Every row belongs to one group in each of 4 separate groupings. Each group adds its own fixed numbers to the row, and there is some noise. The rows also spread widely along 10 directions, which tell nothing about the answers.
(in the rows, 128 means zero)
Some rows, each with its group in each grouping after it:
[135 177 157  94 165 143 111 167 133 109 103 149 124 127 140 124 118 119
 134 135  87 149 113 160 103 139 144 100 131 119 140 130  62  86 128 108] -> kaloz K604 Q K700
[149  82 161 107  94 135 138 125  81 137 159 131 109 143  77 136 139 127
 119 128 134 155 105 133 157 126 156  76 158 135 146 114  75  79 180  74] -> kaloz K17 P K303
[152 161  95 130 152 116 102 174 106 136 124 150 107 157 108 130 147 157
 127  86 148 130 117 109  97 117  96 133 158  95 142 148 164 133 148 131] -> Diged K984 Q K733
[196 147  97 131 116 102 145 126  90 189 125 154  94 143 141 146 133  91
 116 122 140 147  69 126  79 158  88 136 140 105 166 173 222 120 205 192] -> gipi K613 E K761
[ 82 104 133 100 118 158 106  67 180 154 107 124 105  54 134 171  90 138
 121 121 122 189 198 148 145 158  95 117 122 147 101 143 107 122  64 197] -> Zosa K561 E K733
[117 116 110  98  99 145 120 112 162 102 132 147 137 101  95 133 134 131
 156 108 162 138 158 169 147 167 133 103 130 180 125 146  91 171 135 150] -> gipi K613 P K116
[124  55 130 156  41  98 103  79 122 134 191  68 101 101  83  99  98 118
 124 115 180 137 123 136 150 100 139 135 112 167 109  99 108 122 155 135] -> Diged K561 P K761
[156  93 107 146  70 113 149  80 118 111 179 114  98  97 155 144 133  83
 126 124 191  73 121 128 129 146 103 160 122 146 145 116 173 152 132 178] -> tus K604 P K524
[105 148  94 164 148 128  83 151 155 176 116 109 150 136 130  98 105 134
 118 115 108 163 133 137 112 117 114 135 106  88  85  97 156 115 163 154] -> Zosa K984 Q K700
[ 75 106 108 126 132 100  89 121 136 184 117 101 138 126 123 133  90 118
 111 118  66 191 183 144 195 115 148 125 109 103  68  95  92  88 123 143] -> feve K376 P K303
[161 108 168 145 129 110 146 112 126 116 127 114  75 109  95 134 127 157
 151  90 181 169 189 134 105 144  89 131 159 129 171 130 101 146  59 165] -> tus K17 P K524
[144 118 194 103 114 164 138  91 144  74 123 127  88  89 114 162 129 146
 132 122 157 152 166 157 106 147 104  96 171 155 186 133  51 134  83 135] -> feve K376 Q K116
[128 159  88  95 160 137  99 196  92 124 108 130  96 148 140 128 145 149
  70 140  92 111  48 100 120  63 109 120 145  71  74 128 153  57 157  74] -> tus K613 Q K733
[158 140 136 166 173 101 150 168  82 164 131 124 145 186 100  85 183 149
 150 110 136 119 126  77 100 111 142 136 145  93 157 154 190 159 158 110] -> gipi K561 E K761
[137 147 146  85 165 122 142 139 110 155 114 160 102 143 167 148 124  99
 121 127  88 160 157 131 119 158 140 108 128 118 154 152 113 106 111 142] -> Zosa K604 E K733
[169 133 190 127  97  87 140 105 119 120 165 125  90 117 133 102 119  86
 161 116 155 135 140 164  99 173 144 117 130 160 192 126  68 130 116 153] -> kaloz K17 P K116
[102 142  92 147  95 115  53 153 190 140 128  69 151 105  91  59  54 133
 132 114 136 160 138 151 122 117 106 137  95 137  58  87 112 124 153 145] -> Zosa K613 P K303
[128 153  97 107 135  89 104 157 124 167 146 127 155 160 148 107 101  84
 144 107  95 155 151 161 140 148 175 127 105 127 118 116 133 130 141 136] -> tus K604 E K303
[ 86 148  79  89 116 131  99 117 127 176 118 151 135 107 177 158 101  65
  88 141  71 146 118 144 157 156 130 131  91 123  82 135 155  78 159 177] -> Zosa K561 E K303
[121 165 117  80 124 136  95 135 163  90 138 156 116 103 145 139 126 109
 145 122 125  93 140 157 118 159 136 116 129 153 119 147  99 138 112 152] -> kaloz K984 Q K733
[ 81 113 104 124 135 192 131 102 119 161 102 134 206 130 138 144 165 157
 109 160  81 119 108 116 178 125 149  94 126 123  89 120 164 130 186  99] -> gipi K376 E K116
[125 104 122 133 106 144 106 122 105 173 132 123 175 152  93 123 121 141
 122 117 117 173 119 137 154 126 145  98 132 124 123 105 120 104 195  98] -> Diged K17 P K303
[181 105 156 117 122 102 169 141  50 112 148 126  49 138 129 141 168 116
  89 128 148 108  77  91  96  92 111 132 163  95 160 150 155  91 123 104] -> tus K613 E K761
[145 146 170 177 149 116 138 151 123  70 136  79 107 130 136  63 169 140
 144 127 149  59 120  98  72 109 109 168 129 106 162 107 123 159  65  94] -> gipi K604 Q K116
[104 100 128  89 121 146 114  76 143 157 125 147 170 121 153 151  99  97
 151 146  93 171 184 195 178 185 181  71 103 161 118 114  78 118 151 161] -> tus K984 P K524
[ 94 118 125 146 103 176 142  84 134  88 124 107 130  76 197 140 151 103
  82 169 116  19  99  80 136 130  84 164 103 126  93 101 164 113 113 148] -> Zosa K376 P K524
[130  76 183 158 127 166 149  95 130 105 118  93 108 109  75 116 157 191
 120 127 185 136 164  96 112 103  94 108 160 131 141 123 104 137 103 105] -> Zosa K613 P K761
[171  96 157 146 131  61 167 153  50 172 156 125  61 161  93 112 153 133
 121 105 145 158 112 101 122 104 133 117 170  89 167 130 136  96 134 117] -> kaloz K613 E K116
[135 136 121  95 127 184 125 101 114 176 122 177 185 151 123 154 132 116
 133 130 141 176 136 156 146 181 139  68 139 143 159 145 136 123 231 145] -> Zosa K561 P K303
[139  83 155 151 126 139 167  65 110 135 122 116  70 103 140 170 181 127
 109 130 142 117 152 116 117 132 109 143 136 111 160 140 152 126  89 152] -> gipi K604 Q K761
[135 170  92 103 118 142 118 143 130  80 120 128 105  99 143 146 151 135
 104 118 152  68  89 107 104 107  78 161 138 134 104 159 176 146 110 143] -> tus K604 E K761
[115 134  71 112  92  84 124 101 122 192 157 147 114 135 166 143 110  58
 108 102 111 153 138 164 152 165 151 141  98 151 121 129 166 128 163 204] -> Zosa K17 E K116
[115 192 123  67 123 132  74 159 171  82 112 117 120 120 149  87  80  81
 118 142  84 126 104 182  99 126 162 107  94 163  89 127  55  89 152 118] -> Zosa K613 Q K761
[135 126 115 124 119  93 117 165  96 101 166 113 146 182 100  73 144 110
 143 102 134 106 127 130 148 103 196 126 114 156 124 119  90 140 171  74] -> Diged K604 P K761
[128 184 147 106 178 129 122 158 105 158 101 144 149 138 190 121 138 112
 116 162  50  95  91  97 110 129 129 122 123  84 119 138 154  88 140 117] -> kaloz K376 E K733
[165 118 168 129 115 136 146 116  91 128 126 130  88 109 170 137 122  76
 111 167 103 129  62 133 102 149 104 132 108 106 157 127 114  73 147 126] -> gipi K604 P K700
[126 176 133 141 147 103  95 148 130 143 109  99 127 124 157  88  83 116
 129 135  92 150  99 139 111 118  99 144 104 104 118 107 107 102 131 146] -> feve K604 P K116

New rows. What belongs after each?
[145 205 123  91 185 149 126 186 120 100  96 196 159 146 116 148 178 156
 150  98 133  97 134 102  96 169  96 116 172 109 154 184 150 167 121 132] -> kaloz K984 E K303
[112 151 103 154 145 127 111 149 122 144 114 120 142 129 135 130 145 141
 101 122 107 106 109  87 135 101  82 163 130  76 100 118 172 119 130 134] -> feve K17 P K303
[ 91  90 104 121 115 122 128  72 140 165 108 130  97  72 171 181 104  98
  88 155  84 141 143 129 177 135  95 150 107 106  85 116 137  80 105 198] -> feve K613 P K524
[148  98 153 128 115 108 107 157  94 156 162 107 157 184  81  74 109 140
 144 118 126 170 122 140 144 105 184  82 134 139 140  98  80 104 190  56] -> Diged K17 P K733
[136 143 104 166 127  81 118 132 115 168 141 102  98 125 182 104 132  77
 115 136 102  82  89  95 107 124  96 190  87  85 106 122 202 115 125 167] -> gipi K17 P K733
[142  88 186 159 121 152 135  55 148 156 106 101  95  80 114 154 110 167
 125 134 162 199 163 148 105 137  68 107 162 106 174 110 115 119  98 178] -> feve K613 Q K116
[136 205 141 122 144 132 106 123 165  80 118 141 161 107 194 105 124  80
 148 148 116  48 114 133  79 166 106 151  95 142 140 147 139 162 128 173] -> feve K984 P K761
[142 165 175 170 176  87 115 152 114 152  93  99  98 135 131  94 108 152
 142 108 116 179 151 109  89 110  77 144 141  75 151 120 110 115  82 153] -> feve K376 P K116
[ 98 118 150 148 108 176  66  92 194 130 104  84 174  81  74 113  86 193
 159 106 158 191 190 165 116 138  97 105 135 142 119 102  83 142 107 138] -> Diged K561 Q K303
[151 151  89  66 103  50 109 193 108 134 166 148  70 159 123 110  89  45
 118  88 111 152 122 158 127 148 168 130 116 143 121 141  96  92 149 146] -> Zosa K613 E K303
[149 168 131 112 142 127 112 179 132  71 102 138 118 130  77 120 124 172
 153  77 162 137 152 117 101 135  87 131 165 141 139 147  82 150 100 129] -> Diged K376 P K524
[126 180 108 129 121 156 104 131 180 119 118 149 183  88 141 128 122 132
 147 127 140  94 114 134 100 161  93 137 126 140 110 140 167 168 153 174] -> kaloz K376 E K700
[108 162 125 119 194 125 118 134 101 161  85 139 135 145 203 136 133 104
 108 157  31 138 134 132 129 132 141 125 106  70 109 113 126  60 109 141] -> tus K984 Q K524
[151 109 112 115  61  96 113  92 100 176 180 114 114 132 151 119  88  64
 122 130 138 160  88 189 141 145 154 106 104 158 136 105 126  99 205 159] -> tus K17 P K116
[139 112 182 145 131 174 110 102 113 127 101  99 115  90 136 131 103 161
 103 181 113 132  74  97 102 106  57 106 140  87 128 110 122  75 136 109] -> feve K984 P K733
[156 172 137 133 118  98  76 159 130 153 120  99 117 135  90  81  59 130
 140 121 133 192  91 149  96 108 103 115 127 124 120 135 107 100 192 146] -> feve K561 P K761
[ 97 129 159  69 117 169 132 102 133  56 113 143  95  76 145 173 144 136
 119 123 134 121 154 151 147 142 110 106 142 165 123 147  47 120  58 127] -> tus K376 P K116
[113 125 110  96 130 153 133  91 113 144 131 157 140 131 169 157 166  78
 109 153  88 103 116 151 150 150 176 112 107 137 126 148 142 109 180 139] -> gipi K561 Q K761
[127  66 165 162 117 159 120  83 133 162 137 105 181 132  71 126 121 176
 148 130 162 176 183 129 151 139 121  82 152 119 147  96 114 152 160 119] -> feve K984 P K303
[123 109  77 148  96 151 138  77 150 151 159 158 152 119  96 169 183 162
 144  74 223 100 179 139 148 161 115 122 172 158 149 140 201 219 161 192] -> kaloz K376 Q K116
[145  74 177 131  92 138 148  94 118  78 137 110  80  93  84 151 130 156
 132 105 176 136 168 112 131 134  93 124 160 151 158 121  71 125  76 128] -> Diged K376 P K524
[154 145 142 164 131  81 107 168 127 161 169 121 153 156  98  59 112 108
 174 106 160 142 128 143 104 138 150 122 123 128 147 117 123 145 179 135] -> kaloz K561 P K700
[ 65 110  68 114 122 136  93  96 133 197 122 134 138 119 123 156 139 129
  94 126  86 154 138 148 195 107 164 113 116 121  58 128 153  90 183 156] -> kaloz K561 Q K761
[158  89 141 173 105 101 125 108  86 157 133  99  90 127 104 123 111 143
 125 112 151 162 118 106 113 126  76 136 141  98 142 105 142  97 134 157] -> Diged K984 P K524
[162 191 172 141 172 106 111 155  88 189 103 137 145 155 154  87 110 105
 148 140  93 163 100 125  81 155 114 113 124  71 167 131 133  76 174 141] -> kaloz K561 P K303
[154 144 160 103 145 134 107 150 127 122 106 130 131 153  83 106 121 158
 148 106 138 189 148 162  94 125 151  82 153 138 156 138  67 114 152 104] -> Diged K613 Q K761
[ 91 143 104  79 134 166 125 103 143 125 119 179 168 131 142 155 158 107
 127 120 128 123 163 152 160 166 163  96 117 169 119 167 122 148 172 156] -> Zosa K561 P K761
[118 162 111 150 159 134  94 156 165 159 103 116 176 149  74  95 124 188
 155 101 125 158 163 136 123 124 134 111 150 120 108 109 129 150 149 129] -> kaloz K17 Q K524
[126 106 153 137 127 150 119 150 111  93 142 103 153 142  98  94 152 170
 126 130 140  95 110  93 134  88 136 116 142 128 119 107 101 125 137  49] -> Diged K17 P K733
[143 130 134 114 137  94 156 155  65 114 136 127  64 147 158 135 172  80
  88 135  77  76  79  81 122 103 142 156 125 101 122 153 146  87 114 105] -> gipi K376 E K761
[103 176  86 106 123 127  95 125 159 141 115 131 172 117 207  93  83  48
 113 170  61  88  95 155 132 160 143 142  60 137  77 107 137  94 181 171] -> Zosa K613 P K524
[154 106 167 136 134  88 135 155  98 108 143 114  50 122 100 133 133 136
 128  88 160 169 161 123 112 108 100 133 152 107 145 132  79 108  61 128] -> tus K376 P K700
[123 151 111 114 142 106 119 179 112  99 158 136 140 165 129  79 172 117
 129 125 122  63 100 121 137 106 185 120 134 127 119 116 113 130 160  80] -> kaloz K613 Q K116
[166  86 148 135  75 136 135 106 143 103 176 116 107 112 104 132 129 104
 137 116 174 123 131 161 113 152 138 116 138 159 163 120 106 146 146 132] -> gipi K376 Q K700
[ 91 164  94  84 146 138 102 112 156 119  98 160 144 119 158 162 139 112
 125 103  90 136 177 170 146 151 159 129 106 152 112 150  97 131 107 160] -> Diged K604 Q K761
[134  89  83 144 106 116 158 126 122 105 163 133  72 125 112 151 178 127
  97  94 188  73 152  91 132 114 106 166 152 123 128 128 180 153 108 159] -> Zosa K613 Q K524
[117 158 104 113  91  95  86 127 124 156 144 104 147 125 176  88  68  62
 121 142  69 138  83 166 135 138 157 136  74 147 104  98 113  91 168 139] -> Diged K604 E K116
[109  85 170 189 148  92 153  92 133 126 139  89 123 111 146 115 143 126
 135 128 125  91 209  84 146 125 116 171 119 101 136  92 128 153  43 155] -> feve K376 P K524
[ 96 124 109 121 100 104 111 162 109 110 174  99 127 156 129  66 127  90
 104 128 102  99  96 132 164  93 185 125  97 151  89  90  87 104 162  78] -> Zosa K17 P K116
[130  96 163  94 129 122 156 104  82 116 138 166  95 125 134 170 162 120
 132 107 124 155 168 134 146 164 143 106 150 142 175 151  85 120  82 135] -> Diged K984 E K116
[123  94 142 105  95 162 162  80 125  71 143 144 116  85 150 180 152 109
 105 150 143  54 130 108 155 143 104 132 142 149 142 131 116 136 113 142] -> feve K376 P K524
[168 149 190  93 180 113 162 148  69 145  99 179  83 155 117 145 153 136
 145 115 119 195 138 138 109 156 131  76 173 104 193 165  67  81 128 126] -> kaloz K613 P K116
[132 126 110  89  80 148 117  95 139 100 126 135  98  91 124 160 122 102
 115 131 134 116 106 157 132 153 111 121 122 168 109 156 116 123 157 159] -> gipi K376 P K761
[144 102 155 103 131 163 139 123 140 138 135 154 177 130  98 137 126 152
 154 127 153 183 154 164 128 152 153  63 156 148 154 135 104 147 163 114] -> tus K613 E K700
[ 86 104 103 103 113 191 108 129 120  97 125 120 113  94 113 168 169 172
  67 154 115  67  74  89 166  70 108 113 164 114  58 118 136  85 143  69] -> kaloz K376 Q K733
[118 171  90  89 139 129  87 156 152 172  95 159 147 125  75 154 100 161
 143  77 121 199 165 152 139 159 110  97 161 133 104 157 131 134 153 170] -> kaloz K376 E K303
[ 84 168  47 158 122 163  79 129 202 108 122 101 180 112 115 102 141 163
 124  97 173  68 148 126 120 110 105 162 115 151  70 119 201 205 152 163] -> Zosa K604 Q K761
[ 97  90 127 117  91 168 110  60 130 128 155 119 174  92 179 144 129  84
 112 169 110  92 125 152 167 157 146 115  90 141 103  97 128 107 148 132] -> tus K984 P K303
[ 68 151  88 119 136 132 102  99 158 147 109 148 148  78 186 167 127  94
 109 131  90 107 157 123 165 151  94 168  95 106  84 140 159 123  99 202] -> feve K561 P K303
[142 144 156 157 151 102 141 100 144 128 114 132  91  93 158 151 130 115
 146  97 157 131 196 114  95 167  56 178 135  95 173 143 142 159  38 214] -> feve K604 P K303
[146 148 133  98  90 179  73 119 199 104 116 114 133  74  84 123  74 169
 147 137 170 145 103 171  90 141  90  84 155 164 116 128  94 127 163 135] -> kaloz K613 Q K733
[160 124 147 120  91 163 135  87 115 115 131 131  92  89 159 188 133 103
  83 149 141  99  83 119  99 139  65 137 156 104 163 128 157  92 143 153] -> feve K376 Q K303
[123  77 115 137 112 152 157 118 142  79 176 137 143 129 111 141 198 124
 137 111 174  65 166 122 152 141 170 138 135 154 142 127 132 192 118 105] -> gipi K604 Q K700
[152 132 170 156 141  89 121 104 101 171 147 120 140 161 171  88 120  83
 157 123 107 158 155 161 100 164 167 116 105 112 188 100 109 118 138 155] -> Diged K984 Q K116
[129 152 167 127 168  92  99 152  99 169  93 108 102 137 155 106  89 124
 121 125  63 191 136 124 109 111 115 124 115  82 119 116  82  56 101 126] -> Diged K376 P K733
[ 90 161 120 163 163 139 104 134 162  98  92  89 110  94 130 127 152 173
  94 118 115  91 135  87 106  72  73 178 135  89  85 122 151 133  62 141] -> feve K17 Q K761
[114 155 199 172 189 149 104 120 157 140  74  96 154 104 184  90 113 124
 143 175  47 150 144 135  78 146 114 133  89  71 127 100  96  86  74 132] -> gipi K984 Q K700
[144 129 158 128 150  94 151 151 110  56 162 131  78 143 127 124 185 114
 131 103 154  57 162  98 105 114 144 153 149 125 166 144 109 160  71 116] -> feve K984 Q K761
[162  54 183 171  67 100 136  61 141 134 189  73  87  91 115 118  95 112
 141 127 195 120 168 125 119 129 101 133 137 144 171  97 125 152 107 164] -> feve K376 P K733
[156 147 154 100 135 159 154 113 120  64 118 175 118 120 119 166 180 148
 149  91 185 103 159 126 102 162 101 126 163 162 187 183 109 179 103 144] -> Diged K604 P K761
[128  96 146 154 161 108 186 124  72 133 148 155 113 162 124 150 217 146
 119 103 151  98 164  79 158 114 132 143 164 100 178 139 152 157 102 121] -> feve K17 P K116
[134 188 140  90 161 140  99 159 114 122  74 126  84 127 167 115 104 104
  77 156  55 150  65 142  84 103 112 112 115  95 103 136  95  30 153 113] -> Zosa K613 Q K761
[130 128 164 151 176 119 147 160  94 133 116 123 158 178  92  99 176 179
 136  99 117 135 161  85 115  96 150 126 156 103 148 134 126 146 107  80] -> Diged K17 E K761
[131 108 165 157 126 140 138 116 137 132 133 113 144 117  60 118 150 207
 162  91 187 148 185 115 124 130 114  99 182 140 156 122 119 184 103 125] -> kaloz K376 E K116
[ 87 111 105 125 111 133  93 133 124 127 125 103 122 108 118 127 123 156
  97 125 108 125 111 106 158  83 106 142 121 117  66 109 119  92 117 102] -> Diged K17 P K733
